Every row belongs to one group in each of 4 separate groupings. Each group adds its own fixed numbers to the row, and there is some noise. The rows also spread widely along 13 directions, which tell nothing about the answers.
(in the rows, 128 means zero)
Some rows, each with its group in each grouping after it:
[135 207 144 143 123  70  81 129 101 138 153 103 154 116 130 138 145 165
  94 129  65  86 126 136  99 142 155] : (3) j621 kela Magu
[114 124 170 143  93  44  97 197 113 148 138 109 178 134  69 119 139  82
 126 146  42 131 129 126 153  96 140] : (2) j196 ril fumi
[111 102 147 110  83 147  93 163 108 130 142 101 134  67 184 126 127 114
  55 131  86 119 129 127  82 119 172] : (2) j621 fos deget
[134 162 174 138 122 110 102 138 161 108 131  95 141 152 116 137 139 124
 102 101  93 124 145 129 118 148 126] : (0) j669 kela zim
[126 162  94 144 146  45  99  68 189 132 104 152 105 125 123 104 136 186
 190 100  72 100 126 143 121 121 137] : (1) j196 ril fumi
[120 176 125 147 158 102 127 109  79 100 172 114 136 158 102 144 154 163
 128 105 117 113 150 124 119 143 135] : (1) j669 fos deget
[128 139 136 151 109  81 119 166 126 141 115 123 147 152 133 130 151  87
 150 158 109 142 139  86 134 115 138] : (0) j621 kela Magu
[101  96  84 135 130 114  93 104 144 139 127 130 111 144 103  93 131 155
 147 155  91 167 136 130 121  86 161] : (3) j196 fos Kope
[134 135 120 119 106 108 127 120 118 150  95 145 162 120  65 119 126 116
 164 135 150 125 120 131 185 108 107] : (4) j621 fos zim
[149  66  99 130 144 112 170 107 140 113  80 155  77 162 138 133 154 167
 146 121 137 121 138 149 151  75  99] : (4) j621 ril Kope
[130  87 125 102 140 119 173 112 124 175  75 140  91 154 173 125 142 131
 172 144 165 164 141  80 168 133 106] : (3) j669 fos fumi
[132  84 141 109 110 121 222  99 155 122  81 170  62 106 194 107 126 172
 177  92 177  83 105 118 162 113  77] : (1) j621 ril Kope
[123 157 103 147 147 127 149  77 127  92 131 145  91 113 156 127 141 190
 122  92 124  85 118 131  82 139 128] : (4) j669 ril deget
[ 97 106  88 146 149 136 114 149  91 120 115 148 130 167  93 141 147  83
 156 129 113 149 153 101 127 141 158] : (4) j196 ril zim
[105  74 147 105 112 138 153 118 126 121 112 118 103 153 152 128 133 138
 134 108 132 147 160 101 136 139 116] : (3) j669 fos Kope
[113  98 180 118  95 173 145 111 132 129 129 110 116 154 120 108 124 130
 109 122 147 170 149  95 139 126 106] : (0) j621 fos zim
[ 95 118 201 123  67  72 100  89 128 171  81 105 113 120 112 129 128 167
 112 120  33 121 142  94 106 160 120] : (2) j196 ril deget
[123 161  76 144 161 125 111  82 103 125 133 138 124 169 140 146 163 152
 161 129 136 134 171  96 119 142 151] : (0) j621 kela Kope
[ 89 110 196  75 150 173 147 171  48 170 118 122 108 154 151 187 136  99
  97  84 119 128 149  96 168 222 148] : (4) j669 kela Kope
[135 115 140 136 122 138  91 152 126  87 118 115 145 178  94 165 156  92
  89 105 102 132 169 140 111 134 147] : (4) j621 kela Magu
[111  94 113  77 155 108 149 109 105 161 103 132  95 159 152 139 139 145
 179 108 149 157 178 115 193 149 118] : (4) j196 fos zim
[126 107 102 144 100 148 155 137 110  82 140 139 147 124 115 113 147  95
 144 136 182 117 137 116 126  91 124] : (1) j196 kela deget
[118 124 149 124  66  88 103  74 158 122  95 119 129 112 152 116 131 154
 149 124 114 128 161  82 105 141 125] : (4) j621 fos Kope
[108 111  95 124 152 193 130  88 117 152 131 142 100 168 111  99 125 148
 135 148 160 188 137 104 136 121 142] : (3) j621 fos zim
[105 123 122 116 121  80 119 133 156 141 125 135 138 147  94 105 121 106
 184 125 102 139 136 123 157 131 133] : (3) j196 kela deget
[115 100 106 101 165 118 106 141 109 154 128 118 110 155 129 141 143 121
 126 134 110 165 154 139 149 124 164] : (4) j196 fos deget
[107 121  82 153 158 126 104 148  84 160  94 161 126 145 129 149 156 103
 151 142  80 136 127 101 117 139 169] : (0) j621 kela fumi
[ 93  98  64  88 140 122 140 118 179 140  82 169  99 107 177 111 116 112
 210  93 145 126 132 111 151 152 143] : (3) j669 fos Magu
[140 197 166 121 156 172 125 118 179 127 131 128 106 132 144 123 125 101
 120 104 170 133 104 106 108 187 149] : (2) j196 fos deget
[138  93 164 112 186 159 159 159 147 140  83 143  74 179 104 162 138 117
 109  80 115 120 104 169 171 144 120] : (0) j196 ril Kope
[144  87  56 179 167 165 134 119 123  74  74 167 120 188  37 158 166 107
 126 122 134 124 126 160 110  90 123] : (4) j669 ril deget
[140  78  71 137 105 174 106  90 165 117  90 130 109 134 187 118 153 120
 121 171 169 166 164  91  92  81 154] : (0) j621 kela Kope

New rows, each followed by its group in each grouping:
[157 157  87 162 134 112 155 114 124  98 101 146 138 151 104 128 165 131
 164 136 170 110 132 115 137 102 100] : (2) j669 kela zim
[102 152  81 166  91 151 148  71  88 116 131 172 148  95  87  93 130 148
 165 149 169 103 105  81 117 104 128] : (4) j621 ril Kope
[153 150 158 137 116 126 141 130 158 145  63 132 120 130 141 137 134  92
 137 141 165 127 112  81 134 155 112] : (4) j669 ril zim
[113 124  92 118 155 172  73 111 150 147 116 139 133 162  72 140 131 106
 115 114 100 154 145 142 130 135 170] : (2) j621 ril deget
[110  91  78 151 140 136 141 153  87 133 146 148 136 176  70 105 147 112
 147 161 122 169 137 119 161  64 133] : (2) j621 ril zim
[106 184 109  85 154 152  69  95 164 162 123 133 138 130 127 129 115 104
 162  98 146 148 158 112 152 199 175] : (4) j196 kela zim
[125  97 142 156 101 186 115 149 180  92 131 134 125 124 135  94 128  82
  95 134 130 160 106 114  83  95 149] : (0) j621 fos fumi
[138  88 134 105 120 124 109 202 191 101 130 119 129 133 186 130 131  34
 119 124 129 152 153 129 123 121 165] : (4) j621 kela deget
[114 178 180 128 145 104 106 163 181 113 174 109 110 129 164 101 116 111
 133  95 101 138 118 118 110 169 163] : (1) j196 fos zim
[116 119 102 134 121 107 102  94 214 117 120 161 131 134  75  82 113 136
 172  99  95 128 118 156 147  87 132] : (1) j621 ril fumi
[134 117 133 138 174  97 122 174 124 106 128 118  77 166 188 157 165 132
 108 104  83 119 144 146 100 138 162] : (1) j196 kela Magu
[ 84 111 128  90 104 135  98  70 115 168 117 113  94 104 177 124 132 191
 101 110  85 132 165 104 109 148 158] : (2) j196 ril Magu
[109 115 114 113 147 120 131 156 138 123 133 131 129 151 116 121 133  92
 172 105 132 150 147 128 169 129 133] : (0) j196 fos zim
[119 145 136 121 102 134 107  63  94 151  98 113 122 129 153 140 139 180
 115 127 115 120 165  88  98 168 125] : (3) j621 kela zim
[128 134 115  96 160 178  94  86 153 124 136 131 120 126  91 124 128 163
  99  74 129 121 129 192 144 123 150] : (1) j196 fos fumi
[107 139  96 146 152 109 166  76 120 114 102 166  82 146 140 127 145 193
 183  94 117  95 124 112 115 154 115] : (3) j669 kela Kope
[121 137  52 144 134  77 118  98  98 111 107 160 133 107  97 129 158 180
 173 113  95  73 130 160 133  94 133] : (2) j196 kela Kope
[116 147 145 105 131 121 160 114 108 154 128 151 126 125 134 119 132 138
 166 102 146 125 129 102 170 151 114] : (2) j621 fos fumi
[ 76  97  74  88 155 134 106  84 124 141 132 154  99 135 152 117 133 157
 170  86 102 148 175 130 140 149 167] : (4) j196 kela fumi
[165 122  87 190 141 104 165 134 139  83 101 170 115 154  63 105 157 145
 146 148 142 112  75 168 129  39 102] : (4) j621 fos Magu
[ 99 127  95  99 167 161 115 151  79 157 168 130 140 143  80 120 127 122
 116 129 131 150 121 157 173 114 167] : (3) j196 fos Magu
[116 131 120  94 148 122 117 157 143 136 120 144 128 118 147 147 128 100
 141  78 106  99 133 141 158 155 155] : (2) j621 ril Kope
[133 109 105 146 129 123 128 111 105 145  92 153 128 136  92 130 146 142
 132 136 113 117 120 134 142  93 125] : (1) j621 ril fumi
[141 121 167  47 164 144 184 156 111 180 125 118  77 107 230 146 126 135
 110 102 177 108 122 141 183 166 123] : (3) j196 kela deget
[127  81 168  90 145 126 155 125 165 148 110 107  70 182 179 131 131 121
 128 115 133 168 168 106 143 153 120] : (3) j196 ril deget
[130 108 114 142 161 104 148 171  54  78 184 119 122 157 169 153 170 138
  89 107  97 112 168 143 108 100 143] : (4) j621 ril fumi
[144 176 140 143 105  96 126  88 147 105 139 135 152 114  75  98 137 166
 134 114 133  98 111 155 138  96 110] : (4) j196 kela fumi
[112 111  80 115 147  78 106  89  62 199  47 134 108 165 142 178 173 147
 170 152 101 140 188  73 149 157 144] : (2) j196 ril Magu
[105 173 145 146 119 114  98 130 136 122 133 148 163 136  43 117 132 109
 148  94  80 110 113 131 131 152 142] : (2) j196 kela fumi
[122 128  96 141 159 187 132 116 178  95 131 146 102 158 115 107 134 123
 124 100 149 145 125 134 114 119 139] : (2) j669 ril zim
[142 110 152 158 113 133 132 130 182 120  69 134 123 183  85 122 144  68
 165 154 158 173 127  80 137 120 117] : (0) j196 fos Kope
[114 123 118 151 147 160 148 144 143 140 113 168  87 145 130  96 130 120
 148 137 121 150  89 110 122 123 141] : (2) j621 kela zim
[117 131 134 118 152 139 100 130 120 145 149 104  98 147 160 133 144 164
  78 123  93 145 143 138 114 127 171] : (1) j669 kela Magu
[105  91 139  89 126 153 114 108 144 149  91 145 102 100 118 121 117 150
 117  83 100 122 116 160 143 138 138] : (4) j196 fos fumi
[129  68 105 101 101 138 154 115 109 135  96 132 113 120 160 131 139 147
 113 125 147 112 150 132 144  90 111] : (3) j621 ril Magu
[136 132  94 141 145  95  83  96 111 146  65 121 148 184  55 173 163 139
 139 124  85 130 174 130 148 132 123] : (2) j669 ril zim
[104 145 153 133 127  92  91 136 158 126 107 121 124 180 127 150 149 102
 146 101  72 146 170  85 110 184 153] : (2) j669 kela Magu
[ 76 101 185  96  51 127 131 120 126 152 157 111 127  82 156  82  99 146
 108 126  90 133 131  96 116 134 132] : (3) j621 kela deget
[143 191  48 118 144 131  23  73 152 175 119 121 184 114 107 122 132 117
 138 168 138 156 153 119 127 122 188] : (3) j621 fos fumi
[117 129  98 102 140 152 112 162 135 133 152 134 156 110 127 117 124  90
 122 113 133 123 123 151 154 117 158] : (3) j669 kela fumi
[125 155  79 114 115 128  81  65 113 163 101 124 167  93 103 125 132 158
 131 138 132 117 138 123 135 121 141] : (3) j669 fos fumi
